The rows are grouped in 4 ways, from coarse to fine. Each group lies inside one group of the grouping before and may be the whole of it. The rows also spread widely along 15 directions, which tell nothing about the answers.
In the rows, 128 means zero.
Known rows, each followed by its group in each grouping:
[126 114 128 148 191 160 165 158 135 146 144 136 124 199 119 180 137 139
  87 123 111 174 118 146 116  90 184 135  61 148] => Z_801 nafut solag mosav
[123  95 116 191 137 100 104 138 125 144 121 118 155 162 141 123 178  71
 162 103 137  82 182 143 164 159 123 104 137 145] => Z_605 tis zulag zili
[110 107 143 150 147 127  94 159  64 103 135 105 140 133  76 124 139 131
 149 140 136 105 144 154 132 124 179 128 130  73] => Z_836 Voz Misip kiza
[126 127 117 150  44 113  97  79  96 104 113 175 132 124 117 121 169 156
  84 118 153 123 140 163 179 139 126 106 176 140] => Z_605 zap lak nav
[124 124 149 137 126 144 121 109 120 178 137  65 162 123 107 105  49 136
 180 112 151 130 139 126 112 126 126 148 159  80] => Z_357 gep sume Bor
[ 97 116 205 158 204 137 151 172 139 130 171 128 151 163 141 160 122 110
 149 145  86  74 119 118  91 167 103 109 148 153] => Z_801 falo rudem vezi
[101  83 140 184 143 150 131 114 104 144 125 160 149 194 101 128 165 125
 124 101 160  89 101 197 121 167 172 118 193 146] => Z_801 nokur Fosu kopop
[177 137 186 100 115 169 180 166 108 128 103 154  95 116 159  90 166 153
 140 177 140 169 104 128 159 190 125  85 138 108] => Z_357 kiku rago bidag
[168  97 103 160  73 149 120 157  84 141  93 182 145 157 163 104 137 123
 104 151 151 165 130 120 194 116 143 124 148 144] => Z_801 nokur Fosu Nudab
[155 123 152 166 125 172 170 169 124 125 128 131 170 163 149 127 177 135
 148 122 132 143 170  96 140 108 163  88  88 191] => Z_836 Voz rilom pegi
[146 140 140 116 148 120 186 181 133 138 105 123 107 110 200 146 145  96
 113 147  73 108 111 148 118 154 110  54  85 154] => Z_605 tis fami dugan
[159 143 127 122 134 149 134 202  70 123 105 180 130 129 173 105 116 136
 112 189  92 185 107  50 197  92 133 121  99 113] => Z_605 tis mul Mosup
[167 133 123 104 130 103 139 136 107 158 163  75 165 128 146 118  70 112
 176 140  87 125 183 125 132 107  85  90 110 139] => Z_357 gep tagi dena
[137 132 188 118  95 100 100 135 111 125 143 117 139 136 118 147 133 151
 129 169 101 147 143 133 153 185 105 117 134  79] => Z_801 falo Gazem vun
[127 139 177 157 148 169 140 136  97 144 164  71 121  92  66 136  71 178
 138 116 133 130 176 123 117  85 136 130 132 104] => Z_605 zap lak Loz
[150 132 172 114 142 137 140 171 124 148 128 150 115 166 159 139 124 142
 124 186 117 206 100 120 154 173 124 146 111  79] => Z_357 kiku Vis Togep
[141 174 122 116 126 102 135 133 110 145 196  83 172 126 132 160  84 131
 181 126  83 119 168 132 115 106  75 101 114 146] => Z_801 Raf pef beno
[166 101 155 109 125 126 166 135 164 161 131 107 153 189 166 135  82 113
 156 153 120 153 140 128 108 151 124 105  97 162] => Z_801 falo rudem pebaz
[138  78 162 152 167 176 135 148 105 107 134 161 109 142 105  85 104 144
  99 147 133 123 156  60 162  85 150 126 161 142] => Z_357 kiku rago sulob
[120 130 151 124 104 168 152 189  88  96  94 129 156  91 165 124  91 142
 108 163 106 111  79  94  97  97 170 108 109 130] => Z_836 Voz Misip ginot
[ 88  97 143 138 119 110 113  84 144 132 114 115 133 118 115 131  85 135
  68 107  98  80 103 146 101 123 139 110 164 114] => Z_836 Fimek rin sel
[130 142 146 106  85 181 180 102 107 151  89  98 137  90 112  99 102 178
 122 106 145 124  71 164  91 122 175  87 139 117] => Z_801 falo Bip zibog
[169 165 123 125  84 122 155  84 107 181 164 139 153 170 124 149 136 181
 111 114 105 184 153 180 160 124  96  85 134 168] => Z_605 tis mul kote
[147  75 110 169 143 128 134 189 105 138  90 111 114 125 157 134 107  87
  80 139 107 116 149 145 140  99 151 107  93 127] => Z_836 Fimek rin sel
[133 117 154 159 125 171 134 145  75 104 179 102 156 135  68 135  70 162
 156 127 153 104 169 129 106  81 149 135 155 149] => Z_801 Raf pef beno
[111 160 136 133 166 108 138 111 164 162 177 169 147 171 165 156 157 123
 116 124  67 137 122  96 157 134  63 108 141 162] => Z_801 nafut solag mosav
[101 140 109 163  75 138 107 159 106  84  99 141 167  90 164 120 148  97
 158 119 154  80 116  89 137 123 137 125 141 136] => Z_801 Raf pef beno
[110 168 123 103 158 167 152 181  48  95 160 121 132  52 123 106  55 145
 155 159  99  74  90 100  96  51 124 111 154 114] => Z_836 Voz Misip kiza
[ 86 105 124 128 133 117 105  67 170 103 168 112 140 164  73 148  88 131
 140 102 155 103 146 122  97  99 156 162 137 131] => Z_801 nafut solag mosav
[112 159 139 130 120 140 117 107 117 144 149 134 152 172  99 136 157 165
 171 122 165 174 108 155 136 151 157 148 138  85] => Z_836 Voz Misip kiza
[150 142  93  97 105  97 123 102  99  99 189 168  86 113 118 141  98 136
 100 158 115 111 153 160 158  97  58 109 175 149] => Z_801 falo Gazem vun
[ 92 162 127 138  87  98  91  86  85 112 146 119 215 136 106 135 150 158
 141 100  88  98 146 127 135 115 142  90 130 146] => Z_605 zap lak nav
[103 165 161 179 175 190 164 151 137 190 128  78 159 129 121 144 120 154
 165  82 136 158 126 105 108 105 162 135  92 114] => Z_605 zap lak Loz
[100 116 161 106 157  98 117  87 161 142 152  60 130 132  80 147  89 136
 130 112  89 113 143 133  95 127 146 120 101  82] => Z_801 nafut solag mosav
[137  90 134 135 123 129 129 145  97  66 126 175  70  96 134 114 134 111
  77 158 142  83 145 132 156 122 107 106 176 137] => Z_357 gep sume Bor
[119 137  85 130 159 143 170 132 133 133 128 159 137 152 166 112 151  84
 174 112 146  88  93 143 118 126 125 100 144 174] => Z_801 falo Bip zibog
[172 165 115 106   5 124 134 118 119 137  93 123 164 104 178 126 132 154
 124 136 127 182 130 117 161 133 117  91  99 135] => Z_801 Raf pef beno
[106 120  85 176 110 130  80 146  50 130 147 147 133  81 123 110  83 108
 127 126 154  70 128 157 158 104  86 157 224 103] => Z_357 kiku rago sulob
[117 163 147 174 116 186 188 203 150 126 101 126 114  70 206 159 163 105
 139 119 163 118  99 135 100 154 116 123 110 146] => Z_357 kiku Vis Togep
[ 89 138 123 110  89 129 114  69 136 122  96  90 164 123  89 109 143 155
 154  87 155 125  96 143  98 125 214 120 110  80] => Z_836 Voz rilom pegi
[ 87 135 128 126 114 119 114 131 107  82 140 120 104  97  96 173  88 142
 103 133 142 102  99 172  91 118 156 154 126  89] => Z_605 tis mul Mosup
[130 153 126 100 133 123 153 117 150 169 121 125 162 170 171 105 108 111
 209 135 132 142  90 122 123 169 124 111 132 125] => Z_605 tis fami dugan
[109 147 135 108 155 141 121  60  96 133 182 159 145 178  58 110 134 195
 129 112 125 152 120 137 146 107 150 123 173 118] => Z_357 kiku rago sulob

New rows. What belongs after each?
[116  86 183 123 153 125 117 125 155 133 101 105  72  93 110 106 106 123
  88 145 105 117 124  88 146 142 134 124 137  57] => Z_801 nafut solag mosav
[107  58 195 204  78 143 103 137 150 151  78  85 153  99 133 132  92 124
  68 105 120  87 154 100 122 144 148 123 154 113] => Z_801 nokur Fosu Nudab
[174 113 146  97  63 127 144 134 113 120 128 134 186 190 150 118  96 144
 166 173 138 164 127 131 123 147 154 110 116 155] => Z_836 Voz rilom pegi
[151 113 154 145 146 131 134 124 105 209 155 127 149 219 114 148  78 158
 123 142 117 186 122 183 144 155 125 138 150 113] => Z_605 tis fami dugan
[108 145 168 122 112 137 146 104 155 147 111 167 128 128 163 112 156 136
 126 130 124 119  67 117 140 188  96 104 183 119] => Z_801 falo Bip zibog
[144 119 111 150  87 107 101 161  43 120 138  79 204 121 127 130 102 113
 159 132 109  94 183 158 132 107 132  98 117 135] => Z_357 gep sume Bor
[132 148  99 139 121 127 111  92 138 124 179 107 110 109  78 136 129 151
 138  98 152 155 208 107 160  54 124 142 111 118] => Z_836 Voz rilom pegi
[139 155 102 128  76  99 102 152 105 124 123 157 138  94 187 139 148 119
  92 150  93 150 142 105 188 124  78 114 116 123] => Z_357 kiku rago bidag
[107  91 137 211 146 141 117 158 110 156 107  78 179 101 143 126 120  98
  91  79  83  71 190  88 137  77 133  93 119 155] => Z_357 gep sume Bor
[ 86 129  72 117 170  69 104 117 109 122 140  99 138 117 120 160 109 101
  86 105  50  82 127 163 107  71 144  95  84 111] => Z_836 Fimek rin sel
[154  60 134 151  66 117 122 130  84 118 102 134 164 150 137  97 112 110
 114 144 133  71 143 172 132 144 145  81 179 167] => Z_836 Voz rilom pegi
[152 132 122 135 101 145 144 177 128 173  70 134 175 160 209 117 119 106
 146 148 116 182  85  83 152 143 148 120  87 120] => Z_801 Raf pef beno
[135  99 161 152  97 135 154 124 151 145 111 127 200 219 152 151 160 135
 127 117 125 145 125 153 104 163 183  95  97 181] => Z_836 Voz rilom pegi
[ 92 187 108 114 155 118 150 107  87 131 155 109 150 110 108 136 152 137
 174  95 102  80  94 189  96 128 135  81 136 122] => Z_605 tis mul kote
[108 146 164 197 122 175 167 194 154 118 119 130 104  67 184 162 158  98
 135 111 159  81 118 118 110 158  90 122 150 148] => Z_801 Raf pef beno
[ 75 128  89 148 137  90  59 130  98 124 144 173 132 106 138 147  89 121
  45 138  67 111 104  84 168  60 102 161 156  91] => Z_836 Voz rilom pegi
[134 117 196  93 117 154 183  96 182 128 129  60 110  92 115 131  58 160
 121 117 128 118 139 122  62 127 139  99 110 128] => Z_357 gep tagi dena
[120 137 160 154 100 143 142 159 140 134 129  63 146  77 136 180  87 143
  97 113  99 122 158 116  96  96 126 119  72 128] => Z_801 falo Bip zibog
[104  76 204 202 136 169 122 145 108 151 116 124 160 146 108 128 115 147
  82 119 112  85 129 117 128 145 144 116 184 135] => Z_801 falo Gazem vun
[111 186  61 132  98 128 145 127 150 136 118 126 109  79 171 151 172 102
 157  92 171 134 104 168 124 118 122 130 103 111] => Z_836 Voz rilom pegi
[123 115  95 157 116 111 123 150 126 174  98 117 132 130 167 179 123 112
  35 116  73 152 115 159 142  98 136 119  72 122] => Z_801 nafut solag mosav
[106 109 133  98 126  95 107 100 130 118 161 146 135 166 118 148  59 128
 112 160 107 112  90 147 109 136 114 149 164 114] => Z_801 nafut solag mosav
[121 211  97 111  39 155 156 126 122 120 117 117 196  85 175 148  99 163
 154 110 128 154 100  91 104  78 140 118  79 163] => Z_605 tis mul kote
[141  84 126 149 109 108 131 144 139 130  78 131 100 116 173 128 166  90
  69 127 113 112 144 153 153 157 131  84 111 131] => Z_357 kiku rago sulob
[163 120  91 109 149 121 168 154 107 155 122 154 149 212 174 137 149  97
 157 151 126 157 100 190 129 149 149  94  90 163] => Z_801 falo rudem pebaz
[159 123  60  88 100  76 132 137 105 122  90  88 108  84 171 118 127  72
 129 133 110 112 150 176 139 117 126  73  74 106] => Z_357 gep sume Bor
[167 148  98 107  88 133 151 154  97 183  74 128 155 129 198  87 115 107
 170 148 124 163  71 134 156 155 124  95 127 102] => Z_801 Raf pef beno
[104 138 174 221 126 199 135 190  93 142 150 130 182 129 137 158 124 145
 147 110 166 118 136 120 122 126 121 163 165 147] => Z_357 gep tagi dena
[161 132 114 139 128 158 147 146  71 161 131  94 166 123 113 105  84 161
 120 123  92 154 165 109 147  46 153  92  98 139] => Z_836 Fimek rin sel
[154 106 123 116 142  99 109  81 109 171 190 138 138 203  85 132  84 154
 107 143  92 166 164 149 170 104 100 127 156 130] => Z_801 nafut solag mosav
[109 151 104 148 131 141 128 161  95 111 113 101 116  42 131 108 160  97
 158 109 131  74 138 117 144 102 127 103 124 101] => Z_801 nafut solag mosav
[118  97 168 179 136 162 159 130 113 144 152 136 156 171 114 152  80 150
  98 116 123  91 126 158  94 121 134 116 176 188] => Z_605 tis mul kote
[141 122 167 164  35 154 135 104  98 147  98 105 134 102 110 119 126 165
 131 112 191 120 128 210 126 183 138 111 185 112] => Z_605 zap lak nav
[112 132  70 127 151 116 129  97 140 182 101  62 121  90 118 138 105 123
  70  70  72 133 147 125 129  41 163  94  53 103] => Z_801 falo Gazem vun
[123 125 170 142  56 173 164 112 138 158  62  82 162  97 140 103  94 154
 143 100 164 116  85 141  87 160 177 103 141 120] => Z_605 tis mul Mosup
[119 120 161 116  61  99  99  92 142 104 100  87 121  70 114 106 144 136
 123 123 127 100 158 119 138 153 132  89 135  80] => Z_836 Voz Misip kiza
[125 113 119 120 125 101  90 180  83 109 136 124 150 141 139 132  74  99
 166 182 126 125 111 128 129 129 139 161 124  74] => Z_836 Voz rilom pegi
[131 111 169 172 151 144 130 178 120 108 122 136  73  66 141 100 145  98
 135 145 138  78 171  82 175 143  86 106 170 111] => Z_605 tis fami dugan
[140 136 116 137  81 135 133 109  91 125 131 137 159 122 124 120 151 147
 117 115 124 114 148 150 147 109 129  81 141 167] => Z_801 falo rudem vezi
[124 119 146 124  54 120  97 113 145  88 130 138 141 131 124 169  76 173
  56 152 120 176 145  89 135  89 144 157  98 122] => Z_836 Fimek rin sel
[127 112 154  84 166  83 123 121 122 121 176 142  88 174 108 166  90 140
  93 180  87 141 108 183 115 151 113 125 138  87] => Z_836 Voz Misip kiza
[125 151  94 123 103  94 106 106 123  99 163 135 107 105 124 133 115 106
 175 132 164 105 164 146 148 125  82 135 155 123] => Z_605 zap lak Loz
[168  45 131 201 141 141 126 181 104 189 116 100 119 173 136 127  61  81
 125 137 157 122 163 172 144 138 123 145 161 121] => Z_801 Raf pef beno
[116 120 110 173 157 164 165 179 167 144  98 117 139 141 182 162 118  99
 106 105 124 141 130  80 113  77 170 133  46 168] => Z_605 tis zulag zili
[ 98  94 202 206 148 167 137 140 141 174 105 111 152 168 114 151 170 140
 109  95 143 122 116 162 115 185 166 124 145 117] => Z_801 falo rudem vezi
[157  69 153  95 157 112 112 157 127 142 103 147  86 164 148  87  66  93
 143 205 136 157 102  99 164 166 124 152 146  57] => Z_801 falo rudem pebaz
[129 162 112 163 157 156 138 142  88 157 196 121 118 116  95 138 122 132
 184 113 163 118 151 172 144 109  84 146 178 119] => Z_801 nafut solag mosav
[137 102 132 148 188 153 129 170  66 143 120 156 105 137 114  73 141 107
 156 152 138 110 114 124 179 133 131 117 177  90] => Z_801 falo Bip zibog
[132 109 154 124 143 135 142 156  79 101 150  98 101  56 112 127  64 134
  87 145  88  65 153 137 109  84 104  91 150 126] => Z_357 gep tagi dena
[135 110  79 158 119 129 130 100 145 145 112 149 142 170 149  97 137  90
 165 100 175 121 155 119 160 111 135 120 144 171] => Z_605 zap lak Loz
[143  96 159 146 141 155 146 146  94 144 114 108 150 137 116  98 119 129
 138 132 118 104 143 126 131 123 154  86 137 140] => Z_801 falo rudem vezi
[102 119 106 151 119 104  94  91 123 111 164 158 103 119 101 150  87 135
  71 118 121 103 150 126 151  82  97 147 173 133] => Z_605 tis mul kote
[121 117  63 171  90 123 133 129 124 130 107 155 105 127 156 165 130 100
  76 102 161 115 119 196 132 107 135 135 129 157] => Z_605 tis mul kote
[130 122  69 149 107 107 135 128 135 125 125 124  82  87 161 169 127  90
  69 103 139 108 155 187 132  98  98 117 116 141] => Z_357 gep sume Bor
[ 98 167  99 136  84  94 104  74 128 126 132 141 170 147 124 160 198 154
  99  86 105 143 127 166 147 128 142  96 108 132] => Z_836 Fimek rin sel
[134  92 115 120  78  79  82  76 113 138 104 158 101 140 127 123 129 131
  49 139 123 147 125 173 183 156 111 122 170  82] => Z_357 gep sume Bor
[109 103 114 144 149 121 117 129  97  99 134 144 148 175  99 140 125 129
 108 125 116 111 134 136 129  94 182 119 110 146] => Z_605 tis mul Mosup
[108 147 191 106 129 135 121 107 135 145 166 124 110 128  89 168  79 196
  75 151  95 177  94 124 124 132 119 157 136  65] => Z_801 nafut solag mosav
[ 85 145 157 163 147 138 119 102 177 173 158 139 153 188 131 176 130 154
 117 105 131 170 105 124 118 142 128 166 138 112] => Z_836 Voz Misip ginot
[155 136 142 153 134 135 123 200  83 145 160 166 152 185 163 171 122 143
 109 183 100 195 133 124 167 120 110 145 109 127] => Z_836 Voz Misip ginot
[168 113 157 100 108  91 116 146  96 105 152 106  80  88 118 127 102 131
 106 182  97 133 183 146 160 141  83 100 131  86] => Z_357 kiku Vis Togep
[116 126 200 141  82 160 176 127 177 120 107 112 148 118 160 164 109 164
  77 120 111 120 114 103  81 143 147  96 103 175] => Z_605 tis zulag zili
[161 150 101  89  58 151 154  76 105 174 109 139 145 130 141  92  95 177
 114 123 144 182  91 161 144 119 135 107 154 129] => Z_357 kiku rago bidag
[113 131 148 151 105 156 133  94 133 140 131  74 128 120  70 128 116 156
 173  86 195 121 151 173 105 140 170 135 142  98] => Z_605 tis fami dugan
[116 119 175 145 196 167 176 172 121 131 107  90 143 135 131 133 157 128
 127 113  95 119 128 111  99 120 188  82  69 128] => Z_357 gep sume Bor
[133  72 170 140 135 122  98 130 102 111 127 184 119 158 127  89 116 124
  95 171 121 116 132  90 184 149 107 127 200 115] => Z_357 gep tagi dena
[ 95 150 142 191 147 112  79 174 124 114 163 162 146 139 145 170 155 112
 133 138 114 139 161  63 184 124  89 168 125 112] => Z_605 tis mul Mosup
[109  86 166 167 177 144 132 122 148 168 108 120  96 160 106 136 147 137
  67 109 121 153 123 147 139 143 167 132 126  87] => Z_357 kiku Vis Togep
[138  71 180 177  97 155 157 112 149 135 106 158 126 176 143 128 163 129
  92 115 172 109 130 180 128 193 133 102 185 174] => Z_357 gep tagi dena
[144 117 169 106 117 158 150  68 136 116 164 127 115 165  57 115 120 189
 141 124 172 155 157 141 125 122 158 118 148 135] => Z_801 falo rudem pebaz
[ 99 140 162 127 176 110 124 135 119 139 124 167 136 178 149 148 195 131
 104 139  85 152  79 140 150 185 135 109 125  90] => Z_357 gep sume Bor
[110 138 182  85 143  98 127 112 149 103 192 112 170 169 117 171  75 151
 142 159  72 121 137 100  86 130 113 118 104 143] => Z_801 falo rudem pebaz
